The groups are shells around one centre, one inside the other: the same stretched ball of 6 dimensions in 9 sizes.
Some rows, each with its group after it:
[ 13  -7  22  13  -6 -18 -29  -2  11 -21  -6  -9 -31  23  14   0 -28 -16
  -4  -3  -3] => k_899
[ 18 -19   6  37   0  -7 -26   2 -10  -7 -48  -6 -13  22  -5 -25  -3  -2
   1   9   3] => k_933
[ 11 -36  40 -26  -5 -23 -15 -12  24 -23  25 -29   5  41  -9  24 -77 -17
   1 -33  -3] => k_736
[  0  -6  -7  -2 -22  11 -13  19 -13 -34 -10  -5  13  25   1   6   4 -13
  -3 -11  21] => k_899
[ 21  10   6   8  -1   5   4  14 -30 -13 -36 -15 -10  44 -15 -16  22  13
  10  10   2] => k_92
[  3  -4 -40 -10 -11   4  -5   3   5 -13 -37   6  36  14   5   7   9 -20
 -18 -21  11] => k_438
[  0  13 -40  15 -20   7 -19  16  -2 -28 -42  13   8   7  20  -6  30 -24
 -20   1  17] => k_931
[  5 -54  28   4 -14 -18 -31  -6  23 -30   3 -23  16  28 -10   7 -74 -26
  -6 -25  11] => k_545
[ 13 -13  51   4 -14  -1 -15  16 -22 -38  14 -32 -25  51 -15  -1 -28   4
  18   1  10] => k_92
[ -9 -16 -18 -21 -22  -2 -24   2  21 -30   9   6  25   5  23  31 -24 -36
 -18 -38  18] => k_899
[ 19 -22  17  32   7 -11 -33  -5  -8   6 -33   0 -26  13   6 -14  -8   1
   8  -1  -2] => k_448
[  7  24 -41  13 -16   2  -8  13   0 -27 -51   7   5  18  14 -12  31 -21
 -23   8   8] => k_438
[ 11   1  -5  -9 -12  -4   1   7   1 -28 -21 -16  13  40  -9   0 -11 -13
  -9  -7   5] => k_933
[ 19   0 -12 -10  12  -4  -3  -8  -8  17 -31   5   1  19   5   8  13   5
   5 -19  -8] => k_438
[  9  19 -16 -11 -12   3   1  12  -8 -24 -21  -4   2  31   5   5  18  -9
  -7  -5   5] => k_438
[ 15 -59  58  30  -7  -6 -34   6 -18 -22  -5 -30  -9  39 -27 -16 -54   4
  20  -4  14] => k_92
[ 22 -71  55   1  11 -20 -21 -17   2   5  -3 -32  12  41 -33   2 -78   6
  20 -29  -2] => k_92
[ -1  -3 -13  13 -18  11 -28  16 -15 -23 -17  11  -3   6  19   4  19 -14
  -3  -9  21] => k_92
[ 27 -46  52 -10  16 -17  -8 -15  -8  11  -1 -30  -2  46 -29   6 -55  16
  25 -26 -10] => k_438
[  5   7 -56  44  -5   2 -37   4   0   2 -73  35  -5 -19  36 -19  48 -22
 -22   5  10] => k_899
[ 16  12 -21  -9   3   1   2   1 -10   2 -36   3   5  24   3   3  23   0
  -2 -11  -3] => k_448
[ 11  11 -29 -31  -4 -10  10  -6  19 -13 -23  -5  24  30   3  16  -7 -20
 -19 -22  -5] => k_447
[ 27 -34  24  13  19 -15 -16 -15  -8  21 -33 -11  -7  28 -15  -9 -24  12
  16 -13 -10] => k_545
[  8 -33  44  26 -16  -9 -40   9  -3 -35   5 -19 -26  28   0  -5 -42 -13
   7  -1  13] => k_448
[  0   7 -36 -18 -10   8  -8   5  -2  -9 -19  15  20   7  20  20  22 -16
 -10 -26  11] => k_447
[ 13 -18 -11  -3  -5 -18  -7  -8  25 -18 -34 -14  23  31  -8  -3 -35 -24
 -19 -13  -2] => k_736
[ 11 -37  -4  -6   7 -16 -24 -20  20  12 -18   3  17   7   8  15 -36 -15
  -4 -36  -2] => k_545
[ 10 -30  13  -5  -6 -21 -20 -11  27 -20  -6 -16  10  27  -1   9 -56 -25
 -11 -22   0] => k_448
[  4 -17 -18  22  -6  -6 -40  -4  10  -4 -30  18  -4  -8  28   1  -1 -23
 -12 -15   9] => k_931
[  2  21 -50 -19  -7   3  -6   1   8  -5 -29  21  16   2  29  20  30 -21
 -19 -23   4] => k_447
[ 19 -38  56   2  -2  -9 -12   3 -16 -19   4 -36  -8  53 -30  -3 -49   9
  21  -9   4] => k_933
[ 16 -30  23  -5  -2  -2  -3   3 -15 -13 -15 -25  15  45 -28  -2 -28   5
  12 -14   6] => k_931
[ 10 -50  41  18 -13 -14 -31   1   7 -32  -3 -28   1  36 -17  -7 -64 -15
   2 -10  11] => k_931
[  8  -1  23  -5 -15  -7 -15  10  -1 -37   8 -18 -17  37   3   8 -23 -13
   0  -6   6] => k_545
[  2  10 -25   8 -18   6 -17  15  -6 -28 -28   7   2  14  16  -1  21 -19
 -13  -3  15] => k_933
[  1   8 -44  -5 -19  -7 -11   2  27 -30 -35   6  24  12  18   6  -2 -38
 -33 -13   8] => k_931
[ 15 -38  22  35  -1  -3 -33   3 -16  -5 -32  -8  -9  20  -9 -18 -17   2
  11  -1  10] => k_448
[ -4  17 -42 -27 -21   2  -4   7  17 -30 -13   8  25  14  22  23   9 -33
 -26 -24  11] => k_447
[ 17 -24   2 -14  14 -14 -14 -19   8  21 -15   1   6  14   5  18 -22  -2
   5 -34  -9] => k_447
[ -1   9 -33  30 -22   7 -30  18  -5 -30 -42  16  -5   2  25 -12  30 -25
 -18   7  19] => k_438
[ 19 -29  25 -39  12  -4   9 -10 -14  13   6 -21  20  43 -24  25 -29  16
  22 -40  -5] => k_736
[ -1  -3 -24  47 -22  -7 -50   9  15 -32 -40  17 -19  -9  37 -15   5 -38
 -26   9  16] => k_736
[  2   8 -20  33 -22  -4 -34  13   8 -36 -36   8 -15   7  26 -14  10 -31
 -22  11  14] => k_448
[ -3 -11  -3  13 -24   4 -33  14  -2 -36  -6   3  -4  10  18   5  -5 -24
  -8  -9  21] => k_545
[ 18  20 -28  11   0  -6  -3   2  -1  -7 -55   2  -4  24   6 -14  25  -9
 -14   7  -6] => k_736
[ 21 -62  87 -13   2 -16 -13  -6 -10 -17  32 -51  -6  63 -42  10 -88  13
  33 -25   1] => k_92
[  9 -31  10   8  -9   1 -18   7 -11 -17 -20 -12  15  28 -13  -4 -19  -5
   4 -13  14] => k_931
[ 24 -22  23  21  11  -4 -17  -1 -24  10 -33  -9 -16  29 -12 -14  -2  16
  19  -2  -2] => k_933
[  3  18 -52 -13  -5   8  -6   3  -2   1 -37  23  19   1  25  15  40 -15
 -14 -22   6] => k_447
[  4 -22 -15  -3  -3   2 -24  -3  -3   4 -18  13  15   1  15  16   1 -11
   0 -30  11] => k_545
[ 13  16 -52  -2   2   7   7   4 -11   6 -64  13  26  16   3  -6  44  -3
 -12  -8   2] => k_899
[ 18 -67  55  -1  13 -17 -32 -18  -2  14  12 -19  -3  25 -14  14 -67   7
  26 -37  -1] => k_899
[ 15 -32  48  21  -7   4 -22  15 -34 -21  -5 -25 -17  42 -22 -12 -21  13
  25   1  14] => k_736
[  6 -11 -31   5 -11  -8 -15  -2  19 -17 -41   2  25  14   7  -2 -10 -28
 -23 -13   7] => k_933

New rows. What belongs after each?
[ 12 -35  17  -4  -5 -24 -20 -13  30 -20  -7 -20  11  30  -6   7 -64 -25
 -11 -22  -2] => k_545
[  7 -35  40   3 -14 -21 -34  -4  21 -34  17 -22 -14  29   3  10 -67 -24
  -2 -17   5] => k_447
[ 19 -21  22 -17   4 -17  -3 -10   8  -7  -6 -22   5  41 -14  10 -42  -4
   4 -22  -7] => k_933
[ -5  29 -75  -7 -18   4 -13   5  19 -17 -44  31  23  -9  41  13  40 -38
 -37 -17  11] => k_92
[ 20 -55  57  14   4 -19 -28  -9   0  -8  -1 -30 -11  38 -22  -5 -67   1
  17 -14  -1] => k_448
[ 14   6   0   1  -8   2  -1  12 -15 -22 -27 -14  -1  39  -9  -7   7  -1
   0   2   5] => k_448
[ 15   4 -14  22  -7  -2 -10  10  -8 -19 -51  -6  -1  28  -4 -21  13  -8
  -9  11   5] => k_931
[ 25 -47  54  19  12  -9 -24  -5 -24   9 -13 -23 -18  36 -24 -10 -36  20
  30 -10  -1] => k_931
[ -4 -14 -19   8 -17  -6 -39   0  20 -21 -10  15   2  -7  34  15 -13 -35
 -18 -22  14] => k_447
[ 11 -37   0  -2   0  -2 -14  -4  -5   1 -25  -6  27  21 -12   4 -21  -3
   4 -26   9] => k_438
[  1  -3  -6   8 -23   2 -20  15   0 -41 -15  -6   2  24   7  -1  -6 -23
 -12  -3  17] => k_933
[ 29 -46  56  12  12 -20 -14 -10  -8   1 -14 -35 -11  50 -33 -12 -56  13
  21  -8  -8] => k_447
[ 21  -9   0  -2   9  -1  -1  -2 -19  10 -35  -7   5  31 -12  -3   7  11
  11 -12  -3] => k_933
[ -2 -28   9  10 -28  -3 -27  13   8 -50  -5 -16  13  28  -3  -1 -37 -29
 -12  -9  23] => k_736
[ 19 -48  31  30   3 -16 -33  -7   0  -3 -27 -16  -7  25 -13 -16 -43  -3
   8  -6   2] => k_931
[ 12 -28  -3  33   4  -1 -37  -3 -14  12 -41  13  -8  -1  11 -11   7  -1
   6  -9   8] => k_545
[  7 -35  36  -8 -15  -3 -17   7  -5 -32  14 -26   8  40 -16  10 -47  -8
   9 -20  14] => k_931
[  4 -48  29  22 -15  -3 -39   6  -5 -25  -4 -12   0  19  -4  -3 -40 -13
   6 -14  20] => k_447
[ 18 -52  51  21   2 -21 -35 -10   5 -10  -5 -24 -15  31 -13  -7 -64  -5
  12 -12   0] => k_931
[ -5 -20  -4  25 -29  -5 -41  12  16 -47 -13  -1   0   9  18  -3 -25 -38
 -20  -4  22] => k_545
[ 21 -53  46  10   7 -20 -25 -13   3  -1  -7 -25  -3  35 -20  -2 -62   1
  14 -19  -3] => k_448
[ -2  -1 -11  -8 -20  -3 -23   6  13 -33  -1   2   2  13  22  17 -12 -29
 -15 -18  12] => k_931
[  9 -48  26  22 -10 -11 -33   0   5 -23 -14 -17   5  25 -10  -8 -49 -15
   1 -11  12] => k_448
[  9 -21  -7  -3  -9 -19 -17  -9  30 -21 -20 -10  16  23   3   5 -42 -30
 -20 -19   0] => k_931
[ 16  13 -22  43  -3   0 -23  10 -15  -7 -64  11 -23  11  14 -29  38  -6
  -8  20   3] => k_545
[ 26   0 -11  19  19  -1 -10  -5 -25  28 -57   9 -14  15   2 -15  33  17
  12  -1  -9] => k_899
[ 15 -10 -20  -6  11   3  -6  -6 -16  22 -38  11  15  12   2   7  20   7
   7 -24   0] => k_545
[  7 -28  33  45 -25 -15 -43  13  10 -55 -14 -23 -24  31  -2 -24 -47 -28
 -10  17  15] => k_899
[  6  -2 -39 -22  -9   6   9   4   0 -11 -37   0  45  25  -6   9  10 -13
 -14 -23   9] => k_899
[ 19 -22  54  16  -7  -3 -14  14 -27 -28  -3 -34 -24  53 -26 -14 -27  12
  22   7   7] => k_545
[ 14 -39  33  49  -1  -8 -48   2 -14  -7 -25  -4 -30  12   3 -20 -20  -1
  12   4   9] => k_438
[ 10   3  -8  10 -19  -8  -7  11  10 -43 -34 -18   7  39  -7 -14 -15 -24
 -20   8   7] => k_92
[ 16 -23  16  28  -7 -17 -24   0   9 -25 -34 -19  -8  33  -9 -21 -35 -16
  -8   7   2] => k_545
[  1 -20   5  41 -24 -12 -47   9  16 -44 -23  -3 -16  11  17 -15 -27 -35
 -19   7  16] => k_545
[ 21 -32  28  47   5  -9 -37   0 -17   0 -39  -7 -27  20  -5 -27 -13   5
  13   9   3] => k_931
[  3  22 -43 -11 -13   0  -7   5  10 -19 -29  12  10  11  24  11  22 -25
 -22 -13   5] => k_931
[  1   9 -50  43 -17  10 -33  16  -9 -18 -66  26   0  -9  28 -22  48 -23
 -21  11  19] => k_899
[ 12 -37  37  12 -14 -11 -21   6   2 -36  -5 -31   1  44 -21  -8 -54 -12
   2  -5  10] => k_448
[ 13 -60  54  36  -1 -17 -53  -7   0  -9  -1 -14 -26  16  -1  -7 -59  -7
  15 -11   7] => k_92
[ 22 -25  32  16  11  -9 -22  -4 -19   9 -19 -10 -23  27  -7  -6 -14  13
  20  -7  -4] => k_933
[ 13  10  -1 -15   0  -5  -6   0  -4  -6  -9  -2 -11  25  11  14   5  -4
   2 -16  -4] => k_736
[ -3  -4 -22  45 -25  -9 -52   9  22 -39 -34  16 -19  -8  39 -13  -3 -44
 -29   8  17] => k_899
[  5 -23 -16  30 -15 -19 -37  -4  32 -28 -39   0   6   7  15 -12 -33 -40
 -29  -3   8] => k_899
[ 10 -54  34 -16  -2 -17 -23 -14  16  -9  15 -21  16  29 -11  21 -72 -13
   6 -39   3] => k_931
[ 19 -36   8 -30  19 -14  -5 -24   7  28  -8  -5  22  21  -7  26 -34   4
  11 -47 -11] => k_92
[  7   1  26  12 -21  -9 -26  13   3 -47   5 -17 -29  34   9  -1 -24 -20
  -5   5   9] => k_92
[ 25 -42  23 -21  24 -18  -4 -26   1  32 -13 -14  14  30 -18  16 -41  12
  18 -40 -15] => k_899
[  9 -11 -41 -20  -1  -8   0 -11  22  -1 -39   4  44  16   2  12 -10 -22
 -21 -30   0] => k_545
[ 11 -32  13  19  -6 -22 -35  -9  24 -18 -18  -9  -5  17   7  -3 -47 -25
 -11 -11   2] => k_438
[ 28 -20  31  27  13  -1 -13   3 -36  10 -38 -15 -22  37 -21 -23   4  25
  26   6  -2] => k_447
[  2  -3  -5  12 -25   0 -20  16   3 -45 -18 -10   3  27   4  -5 -10 -25
 -15   1  17] => k_448
[ 24 -44  60  -7  12  -8 -10  -6 -24   6   7 -31  -9  47 -30   5 -44  22
  33 -21  -3] => k_438
